The rows of a group lie close to one hidden flat surface of 8 dimensions, which may be shifted away from zero. Surfaces can cross.
In the rows, 128 means zero.
Some rows, each with its group after it:
[155 158 110 129  72 167 154 113 175 142  92 102 143  83 123 135 128 151]
W
[124 127 124 131 136 160 118 131 124 129 144 151 124 129 138 128 125 121]
X
[ 79 157 118 124 153 147 115 116 110 113  95 150 121 101  86  97 120 124]
S
[123 103 117 136 104 107 133 109 113  97 110  88 160 108 125 106 118 136]
X
[122  82 129 119  92 141 123 118 124 103 138  99 167 112 146 106 126 138]
W
[143 131 135 115  96 117 128 145 155 161 135 123 143 113 132 144 147 138]
D
[143 113 136 127 105 147 123 129 150 125 131 121 118 107 143 150 118 141]
A
[105 102 110  92 125 178 110 101 147 153 158 148 166 149 126  95 109  91]
D
[122 105  95 118 120 129 116 136 114 122 147 113 159 128 108 111 137 118]
D
[125 107 129 109 125 108 119 130 142 125 128 110 118 127 111 139 122 129]
W
[ 68 162 174 102 149 169 117 145 123 176 146 139  94 159 149  74 139 129]
W
[123 155 105 160 136 182 104 139 117 147 151 147  91 126 150 127  97 117]
X
[130 135  96 116 159 107 137 111 127 127 117 160 158 148  83 129 139  98]
A
[113 134 147 105 130  71 153 103 131 122  85 125 174 125  98 105 151 128]
A
[126 106  89 114 122 100 115  78 153 131 108 127 164 124  93 126  76  91]
C
[117 119 148 104 106 122 144 128 140 120 110  99 146 114 121 112 153 151]
S
[133 138 117 116 141 108 134 126 138 135 114 138 133 131 101 139 135 120]
X
[138 119 166 119 105 110 132 140 159 119 107  81  75 108 135 160 120 166]
C
[109 154 121 152  94 115 129 124 104 151 120 106 167 100 141  80 127 132]
A
[133  84 179  78  97 135 126 156 166 137 153 119 135 124 142 148 172 156]
X
[154 116 112 122 151  82 121 117 149 135 124 165 132 141  97 177 115  97]
C
[140  95 131 133 120  93  86 118 151 149 145 137 105 122 144 172  67 107]
C
[160 118 146 162  89 112 131 162 106 137 165  85 125 129 190 135 143 155]
S
[127 173 105 186 181  95 134 114  69 103 102 160 117 132 119 125 110 109]
X
[107 115 152 110 127 163 118  91 159 149 135 144 124 148 158 113  82 108]
D
[146  98 145  95 136 128 125 143 156 134 152 155 130 147 124 164 154 123]
C
[104 162 106 139 127 128 107 134 126 167 132 100  94 130 119 104  97 121]
X
[142 138  42 164 119 113 130  86 110 114 102 117 179 108  89 110  86  95]
X
[143 169 115 121 117 102 165 120 159 155  93  80 117 144 103 120 133 134]
S
[135 130 120 109 121 170 150 141 140 118 129 116 135 132 119 121 166 144]
C
[138 113 122 112 124 147 123 125 150 135 138 152 142 128 123 145 131 119]
A
[127  87 142  95 164  86 139 124 118  88 126 147 157 158  97 135 166 118]
A
[136  98 100 136 110  95 108  83 153 114 103 100 123 106 111 149  54 112]
C
[147 142 139 120 108 112 151 142 148 154 129  94 125 144 136 132 150 143]
S
[120 156 110 146 144 109 115 134 107 160 141 148 130 139 124 118 118 104]
D
[153 103 106 124 144 130 115 132 135 122 152 159 124 142 120 170 122 108]
W
[120 218 126 100 118 128 162 126 192 195  73  84  77 131  82 118 131 143]
S
[122 123 138 113 127 132 118 131 141 144 140 130 117 135 129 131 126 124]
C
[122 131 110 164 182 102 120 126  76  86 124 145 105 144 116 133 114 112]
S
[131 137 105 114 124 115 126 155 136 137 127 104 111 123  88 139 148 136]
D
[152  94 179  99 159  83 127 149 144 127 151 175 121 159 135 188 162 123]
D
[140  92 133 129 114  99 131 124 118  95 124 112 154 118 130 136 135 138]
W
[102 138 178 117 105 150 122 150 146 143 125  86  71 114 154 115 127 167]
A
[174 127 121 155 110 100 129 132 144 119 117 116 101 105 135 186 108 141]
D
[118 130 139 124 104 133 124 135 133 150 135 119 144 117 142 110 137 136]
W
[ 68 131 171  87 142 129 131 134 116 137 126 122 140 145 120  68 161 136]
S
[ 98 110 123 126 166 139 126 115  98  93 137 100  99 174 125  93 109 117]
S
[162  88 143  99 108 149 157 115 177  69  96  95 110 110 116 174 135 163]
W
[134 111 112 145 125 111 128 127  99 100 129 115 147 120 129 123 128 128]
A
[ 83 137 153 114 191 114 121 131  89 132 142 166 123 181 123  91 143 104]
W
[108 119 140 122 110 125 113 139 111 159 160 133 164 133 150  95 141 120]
D
[106 150 116 130 138  99 130 107 119 143 106 119 136 134 104  99 111 113]
C
[113 126 138  89  93 115 134 119 158 172 125 123 190 119 118  99 150 124]
C
[122 102  93 134 132 133 127 149  92  76 139  72 117 134 109 111 143 143]
A
[130 147  94 127 117 140 140 107 148 107  82 113 126  91  83 133 116 136]
S
[ 92 105  77 118 167 162 105  96 109 104 141 128 129 163  97  88  83  86]
X
[113 130 120  73 108 182 122 140 167 189 161 156 168 140 116 105 163 112]
A
[117 153  70 126 131 165 102 140 126 188 169 158 149 142 107 106 122  87]
D
[ 82 154 216 104 151 101 178 121 101 106  84 125 152 149 139  65 195 160]
W
[145 125 121 161 104  85 118 149 110 133 135 101 128 108 142 141 121 138]
X

New rows, each followed by its group:
[146 174  97 179 153 141 141 107  95 119 107 186 150 113 127 130 122 110]
X
[161  98 105 118 153  93 139 102 157  78  94 121 105 134  82 185 106 121]
C
[157 141  83 141 117 103 135 160 108 144 147 136 175 125 105 137 176 121]
A
[174  80 167  86 151  98 141 149 171  89 125 151  97 139 107 221 170 147]
A
[119 119 165 119 156 161 100 107 154 150 146 199  97 142 160 155  86 101]
A
[159 117 143 123 112  99 133 151 152 120 122 105  98 113 120 178 142 154]
D
[149 128 121 133 115 112 113 130 149 153 137 138 121 120 130 161 109 119]
C
[ 68 118 180 103 128 121 121 134 106  92  97 121 133  89 114  88 157 164]
S
[144 104 130  99  60 137 114 121 194 173 138 115 157  94 136 147 111 130]
C
[107 115 169 108 109 156 113 160 128 138 153 137 131 108 152 117 160 152]
S
[ 79 133 155 124 151 160  98 151 100 127 147 152  98 121 139 103 136 135]
S
[109 130 139 150 126 102 142 109  70 108 115 152 214 115 142  74 155 123]
X
[ 87 169 149 114 113 165 131 144 133 188 145  74  90 160 154  64 122 139]
S
[121 105 151 106 133  92 139 109 137 109 106 117 142 137 115 126 131 129]
D
[141 166 154 144 117 172 132 152 139 155 135 164 104 103 161 148 147 148]
X
[126 122 154 102 112 131 129 103 163 150 117 158 159 115 134 133 122 118]
A
[148 161 156 144  75 122 145 148 139 168 123 121 157  89 165 126 162 159]
W
[ 78 131 129 124  96 134 107 120 122 147 125  69 122 111 136  68  97 138]
W
[148  90 103 114 130 108 130 113 153  79 106  82  97 124  91 166 103 134]
X
[ 80 123 178 110 147  80  87 131 125 183 154 145 112 153 148 108 100 106]
C
[ 97 134 126 150 153 141 108 128  91 114 138 120  94 140 142 102 100 124]
X
[179 168 124 154  97  69 156 148 141 155 104 115 143 102 123 165 158 148]
S
[155 146 117 130 124 156 159 153 126 115 127 122 129 129 121 137 181 151]
C
[ 98 149 125 131 180 145 130 109  98 112 118 164 121 151 113 100 123 108]
X
[120 188 102 139 142 116 135 135 125 158 106 120 103 129  93 118 127 121]
A
[115 158 100 147 127 193 118 117 128 139 129 140 114 116 133 105  99 120]
X
[130 166 115 168 100  64 113 122 110 190 128 136 173 104 140 114 105 107]
C
[147 173 100 142 150 106 133 125 137 163 117 171 130 131  98 152 128 103]
A
[104 149 105 107 181 135 112 112 132 173 149 192 137 181 101 114 116  69]
D
[157 155  92 133 135 122 125 159 131 169 155 169 143 136 106 154 163 110]
A
[142 148 189 154  92  67 137 123 132 163 113 131 145 107 184 139 123 146]
D
[143 102 129 118 143 158 112 146 147 113 153 136  77 138 130 173 118 132]
X
[113 114  93 104 106  78 128 111 131 155 127 106 208 130  88  89 136 101]
X
[120 156 146 117 138 112 141 146 130 166 135 117 115 161 133 113 152 129]
S
[132  54 131 116 127  89  95 141 119  97 160 109 124 134 130 156 113 125]
W
[132 110 138 109 121  79 127 105 161 125  99 109 127 118 104 149 107 128]
C
[ 84 140 172  98 139 101 132 123 132 145 111 107 116 145 121  90 136 134]
D
[116 139 127 137 136 136 125 134 116 118 123 121 107 122 124 121 125 135]
S
[146 147 110 145  96 129 146 130 138 143 122  82 127 123 138 120 123 141]
S
[113 152  94 107 119 146 153  82 144 131  85 136 190 114  84  87 133 110]
X
[143 115 123 130 113 183 148 147 126  86 132  90 105 122 139 131 152 163]
C
[104 118 151 139 101  93 101 151 111 145 141  81 105 109 152 112 110 148]
W
[141 153 157 158  75 110 138 160 122 146 123  83 117  87 169 128 145 176]
C
[142  94 119 114 151  74 132 122 131  90 113 111 115 142  89 159 125 124]
X
[124  84 127  95 149 121 138 107 135  85 118 129 146 148 101 131 134 118]
W
[123  88 178  96 165 102 124 167 115 105 156 147 108 164 132 153 178 140]
A
[115 106 136 122 135 107 114 123 116 126 140 131 139 141 133 119 121 118]
C
[123 160 120 135  87 116 118 146 153 174 121  69  92 101 123 123 107 148]
X
[106 151 187  97 160 141 132 152 143 147 128 159  82 148 129 136 162 143]
X
[150  75  75 141 109 178 108 112 119  94 161 131 162 117 138 133 102 112]
A
[135 123 119 116 117 132 120 139 147 142 138 122 123 126 120 141 130 129]
D
[129 119 143 129 135 116 120 144 114 103 121 152 131  99 119 149 151 143]
S
[113 113 138 133 137  78 102 157  93 153 170 136 143 151 141 119 141 114]
X
[131 146 170 120 167 130 163 118 121  90  90 186 139 127 121 143 174 139]
X
[ 97 142 131 109 141 155 108 141 118 181 169 179 159 153 134  92 148 100]
X
[118 136 141 141 127 129 117 149 109 128 134 138 119 109 139 126 140 143]
S
[148 131 127  97 105 152 137 147 165 181 162 142 156 148 135 134 164 120]
S
[132 125 126  80 124  90 137 130 171 158 118 129 152 136  81 143 158 116]
X
[143  61 115 152  95 127 122 121  88  59 140 105 185  96 154 121 129 143]
S
[ 94  77 122  72 113 232 101 122 158 110 147 152 145 103 111 113 130 128]
S
[142 129 110 116  96 163 124 155 150 155 152 120 134 115 127 137 150 138]
A
[107 153 115 138  94 135 134 112 112 152 116 119 186 100 135  73 130 126]
X
[132 143 145 118 102 187 125 148 156 163 149 138 114 118 158 130 140 144]
W
[112 127 133 111 146 122 133 116 132 114 108 123 117 139 106 118 123 126]
A
[140 103 144  87 105 159 118 151 185 141 144 106  90 120 125 166 134 149]
X
[133 141  89 148 112 104 140 116 112 113 101  97 159 106 102 109 126 130]
A
[130 153  99 155 150 114 126 125 101 122 119 152 134 123 108 129 124 114]
S
[113 113 173 123 125 115 130 109 142 109 107  93  87 129 152 127  94 146]
D
[146 101 197 147 140  19 143 122  97  84  98 147 152 116 151 164 151 148]
A
[122 126 157 113 140 145 122 148 130 147 154 153 116 145 146 132 151 129]
W
[133 147 130 133 107 143 123 150 134 151 136 135 125 106 135 135 142 141]
S
[127 144 146 113 103 112 136 141 140 145 109 147 169  85 110 133 172 145]
S
[112 115 140 109 126 122 128 118 139 124 120 111 126 134 121 115 120 128]
D
[165 104 164 139 107  85 134 132 142 117 126 125 124 112 158 177 127 147]
D
[144 140 151 108 123 124 136 122 180 148 107 151 110 117 118 168 126 134]
A
[141  94  79 105 104 173 142 103 152 126 152  88 165 166 128 100 115 108]
S
[138 128  85 159 165  97 121 114  94 102 125 148 130 141 106 142 107  98]
X
[132  88 136 110 116 121 125 121 141 112 132 113 139 128 130 138 125 131]
C
[100 160 129  86 135 133 125 133 176 173 113 103  76 143  86 121 118 126]
X
[127 180 118 136  65 132 152 126 156 173  94  67 140  89 126  95 131 155]
S
[118 110 138 110 136 145 123 131 119 136 154 159 160 146 139 111 151 113]
W
[131 107 131 138 100 222 134 111 135  74 116 120 121  88 163 124 111 155]
X
[123 115 161 119 127 108 129 146 112 119 135 133 141 126 138 127 163 144]
S
[109 149  90  82 145 123 100 129 173 210 146 161 133 154  71 128 121  79]
W
[119 105 162 117  87 111 126 133 131 141 138 105 165 112 157 107 142 145]
D
[145 155 123 139 130 147 163 109 141 103  87 124 120 117 119 133 130 142]
W
[166 105 122 121 123 119 118 202 111 145 194 152 150 141 136 166 207 135]
A
[121  75 130  76 117  80 139 110 156  93 102  78 149 131  80 127 138 135]
X
[152 121 101 171 110  80 113 109 124 118 111 106 120 100 130 156  70 122]
C
[150 124 104 116  83 168 110 148 174 173 158 122 125 106 133 153 121 129]
X
[130 148 124 121 117 113 133 128 135 167 128 153 174 122 118 118 150 116]
A
[113 130 169 120 148 111 127 146 100 144 151 165 152 153 150 109 169 124]
W
